The groups are shells around one centre, one inside the other: the same stretched ball of 2 dimensions in 10 sizes.
Some rows, each with its group after it:
-2.42,-2.51,+3.39,+3.46,-2.52  q855
+1.96,+2.27,-2.81,-3.82,+2.55  q325
+1.78,-0.56,-1.02,-2.00,+2.31  q115
+0.70,-1.16,+0.16,-0.54,+1.06  q926
-1.54,+1.60,+0.32,+0.18,-1.45  q276
+0.97,-2.71,+0.86,+0.08,+1.35  q121
-2.03,-4.34,+4.14,+4.11,-2.10  q855
-2.45,-1.72,+2.95,+3.03,-2.54  q515
+1.26,-0.25,-0.80,-1.64,+1.72  q680
-1.58,+0.73,+0.86,+0.73,-1.51  q325
+1.24,-0.64,-0.56,-1.40,+1.68  q270
-0.52,-3.18,+2.28,+1.89,-0.35  q436
-0.99,+3.11,-0.98,-1.26,-0.81  q121
-1.61,-0.30,+1.48,+1.36,-1.57  q436
-1.91,-5.32,+4.62,+4.56,-1.97  q115
+1.35,+4.65,-3.70,-4.56,+1.89  q515
-1.85,-3.81,+3.68,+3.61,-1.87  q270
-1.99,-2.96,+3.30,+3.27,-2.02  q680
-1.10,-3.27,+2.79,+2.53,-1.02  q926
-0.13,+3.93,-2.12,-2.61,+0.18  q276

New rows. What belongs after each?
+0.57,-1.46,+0.43,-0.23,+0.91  q926
+1.26,+0.47,-1.22,-2.06,+1.72  q926
-0.47,-3.56,+2.47,+2.05,-0.30  q270
-0.16,-4.04,+2.50,+2.01,+0.05  q276
+1.67,+0.44,-1.51,-2.46,+2.19  q325
+1.56,+2.25,-2.48,-3.40,+2.09  q436
-2.39,-3.43,+3.89,+3.96,-2.49  q855
+1.08,-1.32,-0.04,-0.83,+1.48  q325
-1.42,-3.17,+3.00,+2.81,-1.39  q926
-0.12,-3.39,+2.11,+1.60,+0.09  q325
+0.48,+3.01,-2.07,-2.72,+0.86  q926
-2.82,-3.20,+4.09,+4.27,-2.98  q115
+1.36,-0.84,-0.55,-1.42,+1.83  q855
-1.95,-0.03,+1.58,+1.54,-1.94  q855
-1.60,+0.07,+1.27,+1.14,-1.55  q680
+1.98,-0.31,-1.32,-2.34,+2.53  q121
-0.55,-3.00,+2.20,+1.80,-0.39  q926
+2.17,+1.90,-2.76,-3.83,+2.78  q515
+1.85,+4.73,-4.12,-5.11,+2.44  q276
-1.63,+0.31,+1.14,+1.02,-1.58  q270
-1.64,-4.82,+4.11,+3.98,-1.65  q515
+1.10,-1.26,-0.08,-0.89,+1.51  q325
-2.11,-1.07,+2.32,+2.33,-2.15  q325
-2.02,-1.92,+2.73,+2.71,-2.05  q680
+1.44,+1.73,-2.09,-2.97,+1.94  q926
-2.66,-2.48,+3.56,+3.68,-2.79  q276
+2.02,+0.58,-1.87,-2.90,+2.60  q276
-1.33,+0.26,+0.94,+0.75,-1.24  q926
-1.17,+1.45,+0.11,-0.12,-1.03  q270
-0.41,+2.15,-0.88,-1.31,-0.15  q926
+1.42,+1.37,-1.85,-2.74,+1.91  q926
+1.82,+4.75,-4.13,-5.10,+2.42  q276
+0.73,-1.12,+0.12,-0.59,+1.10  q926
+1.13,-0.02,-0.83,-1.65,+1.57  q926
-0.88,+2.87,-0.92,-1.24,-0.69  q276
-2.33,-1.62,+2.79,+2.85,-2.40  q855
-0.72,+1.62,-0.33,-0.68,-0.53  q926
+1.53,+4.89,-3.98,-4.88,+2.09  q276
+0.91,-2.38,+0.70,-0.06,+1.29  q276
-1.73,-0.34,+1.59,+1.49,-1.69  q680
+1.64,-1.26,-0.50,-1.45,+2.12  q121
+2.23,+2.84,-3.33,-4.41,+2.86  q515
-0.15,+2.47,-1.26,-1.75,+0.14  q926
+1.38,+2.45,-2.46,-3.32,+1.89  q926
+1.97,+0.03,-1.51,-2.54,+2.53  q115
